There are 3 nested groupings, the coarsest first. Each group lies inside one group of the grouping before and may be the whole of it. The rows also spread widely along 12 directions, which tell nothing about the answers.
(in the rows, 128 means zero)
Known rows, each followed by its group in each grouping:
[161 129 194 118 154  99 121  99 151 107 131 106 165 150 132  95 120 146
 118 113 111 120 141 136 163 184 100 156 138 122 110 121 101  78 114 121
 107 120 156 133 131 134]
j_774 Bak tufat
[ 82 148 168 112 122 140 158  97 170 118  73 131 156  89 162  56 165 102
  94 102 164  59 127 100 147 110 135 178  97 139  84 178 108  55 135 103
 129 162  88 178 194 110]
j_715 vize Lesi
[154 128 155 153 130 106 147  94 121  86 128 125 171 159  82 148 188 125
 142 151 146  69 138 158 155 115 130 163 138 128 108 156 162 150 107  79
 162 168  77 173 150 142]
j_715 sanap matet
[ 98 133 126 111 170 144 135 129  92 160 123 112 116 137 152 129  84 182
 139 131 100 133 193 160 118  88 149 131 170 102 166 130 172 138 136 131
  36 153 113 127 181 179]
j_774 Gud saz
[134 106 172 150 180 114 116 149 137 120  85 136 176 147 138  97  86 161
 146 166  84 182 114 142 176 150 125 137 124 121 164 109 108  62 161 126
  81  95  83 126 155 100]
j_715 vize mel
[111 131 108 108 147  95 190 116 104 119  61 140  99 106  97 149 108 122
 148 179  69 141 200 134 136 150 114 149 146 127 173 137 128 132 143 115
  60 119  88 158 164 119]
j_774 zet Gasi
[154 121 174 104  84 102 138 106 140 127 171 132 164 150 109 161 126 164
 126 131 186 139 172 122 143 169 150 148 155 118 132 112 133 111 112 106
 167 132 106 143 147  75]
j_715 sanap Rifo
[126 105 134 112 111 111 136  92 148 119  73 149  94  77 111  87 117 107
 116 154 154 135 145  92 153 170 136 171 122 165 125 139 103  90 194 143
 159 112  78 183 162  93]
j_774 Gud saz
[134 126 139 129 174 142 125 108 123 138  88 121 150 191 185  67 176 142
 163 117 109 103 101 136 169 181 121 137 103 114  96 168  72  72 120 103
  96 117 119 174 123 139]
j_774 zet Gasi
[ 63 167 179 126 178 103 179 150 107 131 112 130 161  95 140 139 119 142
 131 130 140 130 191 170 121  56 135 139 135  92 133 156 137  98 113 103
  41 168 100 144 195 141]
j_715 vize Lesi
[129 138 108 166 103 118 131  85 179 125  88  85 161 145 126  73 158 121
  94 123 135  82 152  93 218 181 107 138 138 147  65 108 152  49 151 129
 217 132  99 142 159  97]
j_715 sanap Rifo
[169 140 195  85 144  94 146  84 151  83 111 117 154 144 138  86 129 122
 120 102  70 110 115 122 151 233  82 178 126 126 113 147  48  85  99 113
  79 104 192 143 115 134]
j_774 Bak tufat
[180 119 155 145  97  86 132  79 166 113 176 121 198 199  68 161 162 148
 156 149 136 121 144 160 159 177 135 168 135 143 132  87 149 148 100 110
 155 147  99 148 114 105]
j_774 Bak tufat
[ 68 139 126 183 157 114 128 159 113 171 134 127 149 113 133 138 112 167
 132 153 185 172 168 166 159  57 168 106 149 115 108 111 179  97 189 159
 144 159  59 135 188 133]
j_715 sanap Rifo
[139 104 149 152 162 123 114 153  84 119 136 160 148 137 113 151 117 169
 157 174 143 166  86 183 140 120 159 124 146 117 136 148 129 156 186 131
 150 116  83 140 145 142]
j_715 sanap Rifo
[116 115 145 139 172 119 130 126 135 110  71 137 130  88 116  87  99 127
 110 161  92 126 110 145 150 124 119 158 129 147 133 138 128 110 195 151
 106 118  94 140 169 151]
j_774 zet Gasi
[141 119 173  67 136 134 127 128  98 136 120 119 117 128 176 113  90 178
 119 108 143 145 180 106 148 198 128 116 167  91 127 145  91  66 124  97
 117  96 155 126 155 100]
j_715 vize Lesi
[ 89 118  99 139 146 127 164 129 126 157  39 145 125 143 155 103 128 139
 171 175  97 163 173 106 172 143 146 133 114 125 162 129 114  58 156 106
  80 119  34 178 174  72]
j_715 vize Lesi
[109 147  69 155 141 131 140 110 108 165 129 100 135 179 137 127 150 160
 156 133  97 125 156 167 167 154 137 110 155 121  99 118 155 142 146 142
 126 145 123 132 136 166]
j_774 Bak tufat
[ 93 132 124 168 138 139 120 143 131 162 130 117 167 135 138 120 118 173
 115 137 168 133 142 155 168  94 161 110 153 118 104 117 178 100 173 143
 170 144  73 122 180 126]
j_715 sanap matet
[ 85 135 109 183 167 125 128 154 151 176 133 139 191 176 144 115 113 172
 162 154  92 188  88 190 153 112 159 129 111 132 146  89 136 121 181 182
  72 138  78 118 146 139]
j_774 zet Gasi
[178  83 173 116 159 131  89 125 111 130 142 140 149 176 131 126  95 190
 160 154 119 165 114 156 147 180 145 131 151 115 156 118 113 122 150 120
 118  93 111 130 126 125]
j_774 Bak tufat
[102 138 125  80  99 142 178 127 133 144 133 145 157 108 105 165  94 161
 106 139 127 104 151 160 105 143 150 138 156 120 156 142 151 172 137 122
 124 119 113 108 171 111]
j_774 zet Gasi
[121 144 139 195 162  65 118 115 153 130 156 121 171 156 107 113 142 134
 156 144 105 191 108 179 169 135 129 160 116 153 104  77 119 117 174 190
  96 159 119 144 120 162]
j_774 Bak tufat

New rows, each followed by its group in each grouping:
[154 132 192 105 129  93 112  91 127 106 177 127 133 123 130 107 150 134
 121  98 171 129 111 145 128 168 133 174 133 139  78 143  85 126 143 145
 136 150 170 160 123 163]
j_774 Bak tufat
[145 108 118 103 116 167 135 107 136 160 111 132 167 203 149 122 135 180
 162 139 112 102 128 138 154 197 151 122 137 110 144 140 123 117 111  88
 136  99  93 138 137  94]
j_774 Bak tufat
[163 144 112 145 125  83 146  94  89  97 165 112 139 177  92 166 176 137
 164 140  99 133 150 167 154 169 121 152 157 131 113 120 137 175 119 115
 125 166 142 152 111 166]
j_715 vize Lesi
[ 85 148 112 131 168 117 142 139  65 160 113 142  91 149 199 105 158 147
 181 122 133 184 125 141 143 146 155 121 125 105  98 168  59  95 163 145
  71 140 126 185 136 157]
j_715 sanap Rifo
[156 106 135 109 141 142 137 127  81 102  92 160 126 141 133 127 140 147
 154 156 111 123  77 144 146 189 139 134 139 118 129 187  81 145 160 100
 154  89 107 158 131 126]
j_715 sanap matet
[133 119 215 113 139 109 141 102 156  88  76 123 154  90 122  89 129 118
  92 133 173  73 173  96 163 122 112 167 131 121 107 162 127  43 118  77
 153 130  82 169 190  89]
j_715 sanap Rifo
[ 93 150 194  38 145 154 169 114 110 122  92 142 117  68 177  91 120 133
  94  86 155  61 140 126  98 144 129 151 134  97  96 224  73 101 114  91
  94 118 163 153 179 144]
j_774 Bak tufat
[124 135  84 126 132  82 166  95  76 101  92 141  69 128 114 129 165 104
 177 165  67 169 145 125 141 168 129 173 133 154 139 142  91 156 168 139
  67 155 113 195 132 160]
j_715 vize mel
[148  93 160 131 167 135 112 126 126 101  54 125 132 114 134  82  85 150
 111 163  91 122 127 113 179 155 112 138 151 124 143 141 128  68 174 113
 138  89  86 133 174 115]
j_715 sanap Rifo
[133 128 118 115 138 151 141 141  76 114 136 143 145 134 118 157 111 172
 131 146  98 117  86 183 126 148 145 118 171 109 132 167 137 193 164 124
 148 113 134 108 146 168]
j_715 sanap Rifo
[125 157  93 161 109 133 158 112 163 141 127  99 214 208 130 125 150 159
 134 124  72 106 112 156 188 190 121 125 141 120 114 105 143 117 111 125
 145 128 121 105 130 113]
j_715 sanap matet
[149 124 206 102 149  91 122  94 131  69 127 125 130 103 122  91 119 123
 109 121 105 124 129 120 125 127 116 206 135 147 137 134 108 110 137 127
  62 163 142 160 163 166]
j_715 vize mel
[122 103 144 145 180 110 130 129  66 111  98 141  99 125 109 148 118 153
 166 186 114 145 178 154 129  59 151 152 160 118 173 145 173 145 157 107
  66 165  49 177 184 170]
j_715 sanap Rifo
[124 139 111 131 105  79 175 138  95 133 141 158 134 132  96 188 132 143
 163 168 145 198 146 155 149 196 145 117 147 119 127 128  91 145 160 136
 161 102 110 147 121  82]
j_715 sanap Rifo
[154 114 141 105 132 105 137  99  87  91 105 133  88 117 120 123 134 130
 136 148 115 128 146 116 143 169 124 161 157 132 126 155 108 130 155 116
 127 129 122 172 146 146]
j_715 sanap Rifo
[117 148 149 128 155 133 147 116 136 123  87 104 163 152 167  81 136 143
 119 111  95  91 134 126 173 160 107 136 136 104 103 154 109  63 114 105
 105 125 133 137 158 133]
j_715 sanap Rifo
[105 134 139 119 128  95 153 147 107 165 149 150 128 106 116 169  94 161
 146 150 191 200 183 159 137 157 156 109 149 111 131 121 109 118 164 146
 139 105 106 138 143  86]
j_774 Gud saz
[111 123 156 100 126 159 167 120 135 133  72 144 172 140 148 114 150 144
 136 138 156  71 150 121 151 139 145 134 118 104 130 182 121  78 104  50
 141 117  60 163 179  69]
j_715 vize Lesi
[137 118 125 133 172 128 126 149  94 157 140 128 158 190 141 151 100 195
 170 153  89 173 137 186 145 162 140 105 154  98 160 114 128 137 138 128
  77 104 119 111 127 140]
j_774 zet Gasi
[150  98 158 111 104 178  99 132 151 139 150 128 198 154 131 126  80 205
  94 132 147 102  95 146 147 151 162 123 167 115 145 120 173 127 155 118
 196 102  98  83 171 101]
j_715 sanap Rifo
[128 120 171 116 151 113 127 172 119 149 140 134 167 138 142 150  33 205
 125 147 101 215 147 153 150 173 137 104 174  95 175  90 116  91 155 149
  93  79 130  78 155  92]
j_715 sanap matet
[156 130 154 162 143  92 110  88 122  75 144 118 143 132 104  99 179 112
 127 128 129 109  92 151 158 129 122 183 128 159  80 136 128 140 164 137
 149 178 127 169 135 186]
j_715 vize Lesi
[100 127  98  81 151 165 170 139  84 154  47 125  97  96 152 122  92 157
 112 144 114  92 186 130 151 176 119  86 169  93 123 185 126 104 152  95
 141  74 116 122 175 113]
j_774 zet Gasi
[107 149 120 150 135  73 171 163  89 147 151 162 151 137 109 190 128 154
 182 167 145 234 142 183 150 172 151 107 133 111 129 116  82 136 164 143
 124 111 108 140 116  88]
j_715 vize Lesi
[166 129 193 174 150  41 109 124 149  98 166 123 177 157 104 126 116 143
 143 145 120 218 119 149 182 181 111 159 132 137 118  69  87  79 154 168
 117 125 137 136 110 114]
j_715 sanap Rifo
[ 94 123 131 105 120 120 157 149 146 178 118 152 151 123 135 143  69 174
 134 154 136 193 167 137 136 165 156 121 138 119 169  97 116  94 162 151
 100  94  88 118 162  64]
j_774 zet Gasi
[ 99 141 117 167 147  97 158 153 111 128 127 164 164 133 107 153 124 143
 163 173 103 192  83 187 141 126 152 139 124 131 141 128 109 157 187 163
 110 128  88 138 139 131]
j_715 sanap Rifo
[144 105 173 125 129  86 135 119 142 109 131 146 146  93  62 158  72 146
 121 177 141 166 172 150 132 126 137 165 152 144 176  97 158 137 166 139
 122 122  78 135 165 102]
j_774 Gud saz
[ 72 157 157 125 197 139 159 154  93 139  97 125 159 131 172 113 117 161
 144 126  96 124 150 174 128  71 137 128 134  87 140 168 130 103 118 104
  20 152 112 134 185 167]
j_715 vize mel
[133 151 131 119 101  86 130  87 113 129 163 104  99 139 151 112 168 132
 125  92 172 146 167 105 160 186 133 150 151 135  63 125  95  96 139 149
 153 161 162 170 129 142]
j_715 sanap matet
[128 125 121  54  70 161 164 119 134 159 144 148 154 136 130 158 104 176
 111 122 154 105 138 137 114 209 157 124 155 114 141 148 118 154 128 110
 168  90 131 110 148  77]
j_774 zet Gasi
[150 107 141 149 115  97 102  93 135 111 151 131 129 150 112 112 139 143
 140 147 128 160 114 125 148 135 153 185 137 162 134  95 137 131 176 160
 127 169  92 168 146 147]
j_715 sanap Rifo
[155 105 166 137 105  97 125 110 125 107 152 154 149 129  89 151 149 140
 139 159 196 140 122 138 145 142 158 158 135 140 118 133 128 134 160 118
 195 137  73 170 144  98]
j_715 sanap Rifo
[144 111 121 132 110 172 110  97 185 144  98 123 190 171 150  60 136 151
 113 117 123  83  63 123 184 207 135 140 113 145 103 134 112  85 160 128
 194  91 104 127 136  96]
j_774 Gud saz
[118 165 125 156 144 117 148 133 112 114 151 121 185 140 123 132 160 139
 126 118 123 118  80 192 161 156 123 121 137 120  70 151 114 148 152 136
 167 134 157 113 125 161]
j_715 vize Lesi
[ 95 171 144 175 191 104 165 173 112 138 127 111 213 159 127 159 100 173
 141 144  76 156 140 212 167 116 112  94 156  80 128 120 145 113 121 129
  80 121 127  83 150 146]
j_715 sanap matet
[150 124 116 120 135  89 160  89  97  71  82 144  88  84  71 127 147  90
 133 167  83 110 115 145 142 182 105 171 142 159 109 167 102 176 182 134
 147 120 129 171 130 167]
j_774 Bak tufat
[129 157 134 144 172 103 136 113 113 101 107  98 144 148 154  81 145 128
 130 111  60 132 111 146 175 177  94 146 135 125  90 137  88  94 140 139
  81 135 173 133 129 177]
j_715 vize mel
[ 89 155 116 179 149 104 153 162 149 140 108 125 195 114 114 123  99 145
 114 154 106 174 111 174 189 154 120 104 134 126 105 102 127  93 189 164
 156  99 112  89 151 101]
j_715 vize mel
[175 109 186 147 188  75  96 134  70 100 153 108 119 149 115 149 102 173
 147 152 128 182 180 157 163 137 116 127 183 103 132 110 139 110 141 125
 104 132 131 137 137 166]
j_715 sanap matet
[141 113  93 118 122 137 130 119 112 145  99 138 118 139 136 111 121 152
 141 147 113 147 100 136 172 236 134 108 145 131 102 143  85 123 187 143
 190  69 132 131 118 108]
j_774 Bak tufat
[105 103 128 149 152 131 133 139 128 147  77 160 148 149 146 106 122 153
 172 176 110 176 119 133 154 120 164 145 108 134 168 124 116  88 175 123
  85 126  34 168 168  92]
j_715 vize Lesi
[131 119 196 117 155 111 125 104 151  82  90 147 150 112 143  63 133 113
 125 132  99 124  82 116 136 128 127 205  98 152 138 149  82  84 152 126
  63 148 103 174 164 140]
j_715 vize mel
[134 108 120  99 127 141 131  90 125 103  62 134  85  76 124  74 129 110
  94 139 121  77 116 104 147 168 120 164 137 159 103 170 117 119 194 133
 168 115 109 163 167 145]
j_774 zet Gasi
[ 93 162 150 128 133 136 153 144 119 166 162 120 193 167 168 141 148 176
 137 101 181 120 142 169 148 134 153 100 140  81  88 152 121  97 103 107
 141 136 127 123 150 112]
j_715 sanap Rifo
[ 98 140  69  70  93 148 182 122 117 183 102 130 113 143 149 148  79 177
 135 135  73 153 185 123 136 219 143 108 171 111 162 119 117 133 139 136
  98  88 137 106 151  92]
j_774 Bak tufat
[127 122 190 100 123  95 117 136 131 130 182 135 148 110 124 144  57 181
 110 130 140 205 158 141 116 131 155 160 162 130 169  79 134 120 158 163
  76 141 137 107 166 120]
j_715 vize mel
[140 149 106 121 125  93 159  76  90 101 135 132  97 139 109 131 194 101
 160 125 123 110 129 151 132 171 126 173 128 145  91 169  91 176 138 129
 115 162 145 196 111 180]
j_774 Gud saz
[131 125 185 160 170 103 121 106 124 124 154 136 177 172 119 128 183 143
 176 141 171 114 130 183 134  74 156 166 109 122 113 147 138 131 111 102
  92 183  73 189 144 161]
j_774 Bak tufat
[ 46 172 151 115 167 134 163 155 104 167 117 135 141 116 203 103 124 156
 135 100 144 146 141 152 121  91 154 125 126  90 107 170  94  79 137 138
  50 153 127 146 180 149]
j_715 sanap Rifo
[161  96 123 141  99 163  95 116 145 134 146 147 183 187 136 107 142 175
 138 140 140 123  34 144 163 186 169 139 129 141 118 129 122 138 178 136
 210 108  90 130 128 109]
j_715 sanap Rifo
[126 138  72 135 142 137 164 131 101 128  87 120 149 172 130 135 115 159
 154 157  21 138 123 159 167 190 118 117 156 116 154 126 129 145 147 121
  95 107 123 108 137 138]
j_715 vize Lesi
[ 98 156 124 136 146 139 134 117 151 137 118 112 161 117 149  78 116 139
 100 102 103 108  95 157 152 148 123 145 132 135  92 139 120 113 168 167
 120 131 154 114 152 168]
j_774 Gud saz
[107 124 134  98 105  97 148  98 112 110 111 164  69  81 134 105 129 112
 133 140 126 167 120  99 106 135 158 201 126 164 140 144  85 136 194 168
  82 163 106 195 164 146]
j_715 sanap Rifo
[167  96  92 136  96 141  90  90 135 147 149 133 127 179 130 103 147 158
 151 135 144 148  84 129 166 215 160 144 134 159 110 111 113 140 189 158
 196 113 108 153 109 122]
j_774 Gud saz
[125 147 175 175 174  32 114 136 105  92 170 141 125  97 110 118 131 116
 147 142 130 241  98 171 147 131 127 173 120 157  97  99  71 120 205 203
  81 161 152 159 118 177]
j_715 vize mel
[117 144 174 155 159  97 139 133 167 113 124 132 198 111 111 105 120 128
 106 134 130 130  90 173 158 141 113 149 113 135  99 126 109 100 161 152
 135 119 125 119 144 127]
j_774 zet Gasi
[174 101 163 124 120 127 135 114 160  93 101 140 199 164  98 124 110 153
 132 164  79 121  97 136 167 195 120 158 131 135 168 116 121 113 132  93
 143  93  89 122 140  78]
j_715 vize Lesi
[ 81 145 127 164 160 127 133 110 145 133  55  98 127 103 165  49 147 116
 100 119 133  93 155 103 190 105 118 142 128 134  70 145 140  36 167 137
 136 156  85 164 192 142]
j_715 sanap matet
[122 164 131 136 170  98 153  98  83  82  86 108 101 105 147  81 194  88
 129 109 112  90 123 137 168 161  91 151 128 128  43 195  75 104 147 114
 128 152 167 181 133 191]
j_715 vize Lesi
[ 92 149 154  97 108 129 145 127 156 153 133 125 159 115 168  98 100 158
  99  99 147 147 141 117 143 164 144 141 134 123 116 119 103  72 146 144
 113 126 140 118 169  95]
j_715 vize mel
[129 140 117 118 111 137 150  83 146 143 125 120 158 185 146 105 178 137
 152 111 133  88 133 133 150 176 140 155 116 128 109 149 110 115 104 105
 120 144 112 171 131 121]
j_774 Gud saz
[102 140 166 155 164  79 167 141 143 121  99 158 171 100  96 133 115 118
 147 168 136 171 133 169 150 127 127 150 106 130 137 134  96 100 160 137
  99 114  80 157 148  98]
j_774 Gud saz
[156 120 153  88 139 131 159  81 118  87  93 150 139 160 129 106 185 114
 157 133  94  63  91 140 120 172 123 189 105 133 131 196  78 150 102  79
  84 135 114 192 129 149]
j_774 zet Gasi
[122  97 147 149 143 127 135 115 172 114  50 156 160 101  98  85 108 121
 123 184 106 119  97 130 164 134 133 166 107 159 145 132 130  95 193 131
 148 103  39 155 174  95]
j_774 Bak tufat
[141 143 163  89 114 127 153 127 145 101 107 109 163  93 123 117  65 154
  59 112  96 106 137 123 165 216  92 123 179 111 113 135 116  94 142 126
 173  75 178  74 159 104]
j_715 sanap matet
[145 126 151  89 150 134 140 122 103 121 138 146 147 161 146 127 126 161
 149 125  93 128  88 168 115 182 135 149 133 115 142 161  80 156 129 121
  77 112 153 136 122 155]
j_774 zet Gasi
[115 145 145 119 145  94 133 128  89 130 137 107  98 101 143 128 103 154
 113 120 146 163 190 128 153 149 123 121 178 109  98 127 122  95 159 148
 125 134 155 132 158 149]
j_715 sanap Rifo
[125 138 115 134 116 163 137 127 135 156 159 132 212 217 160 130 158 183
 161 118 113 118  74 176 147 163 165 127 123 112 127 133 123 144 117 111
 127 136 112 120 128 121]
j_715 vize Lesi
[126 122 138 126 221 126 117 128  80 104  54 124  84 107 168  58  99 133
 139 140  31 145  96 148 153 159  98 142 141 125 119 168  74 103 191 153
  47 103 157 145 144 211]
j_774 Bak tufat
[110 139 194 111 172 101 144 147 109 112 112 125 138  87 138 124  73 156
 105 133 123 152 169 142 135 116 118 138 161  99 137 140 120  84 144 127
  79 123 133 122 179 137]
j_715 sanap Rifo
[118 150 139 154 176 116 116 135  81 143 170  93 154 174 150 138 141 181
 149 116 135 142 167 184 153 102 139 112 165  95 102 123 160 125 121 123
  90 170 140 124 147 186]
j_715 vize mel
[ 85 154  90  85 105 101 198 104 100 145 100 153  77  93 125 144 128 114
 151 140 117 159 183 125 111 168 144 157 135 135 143 153  87 149 154 144
  73 135 120 178 149 122]
j_774 Gud saz
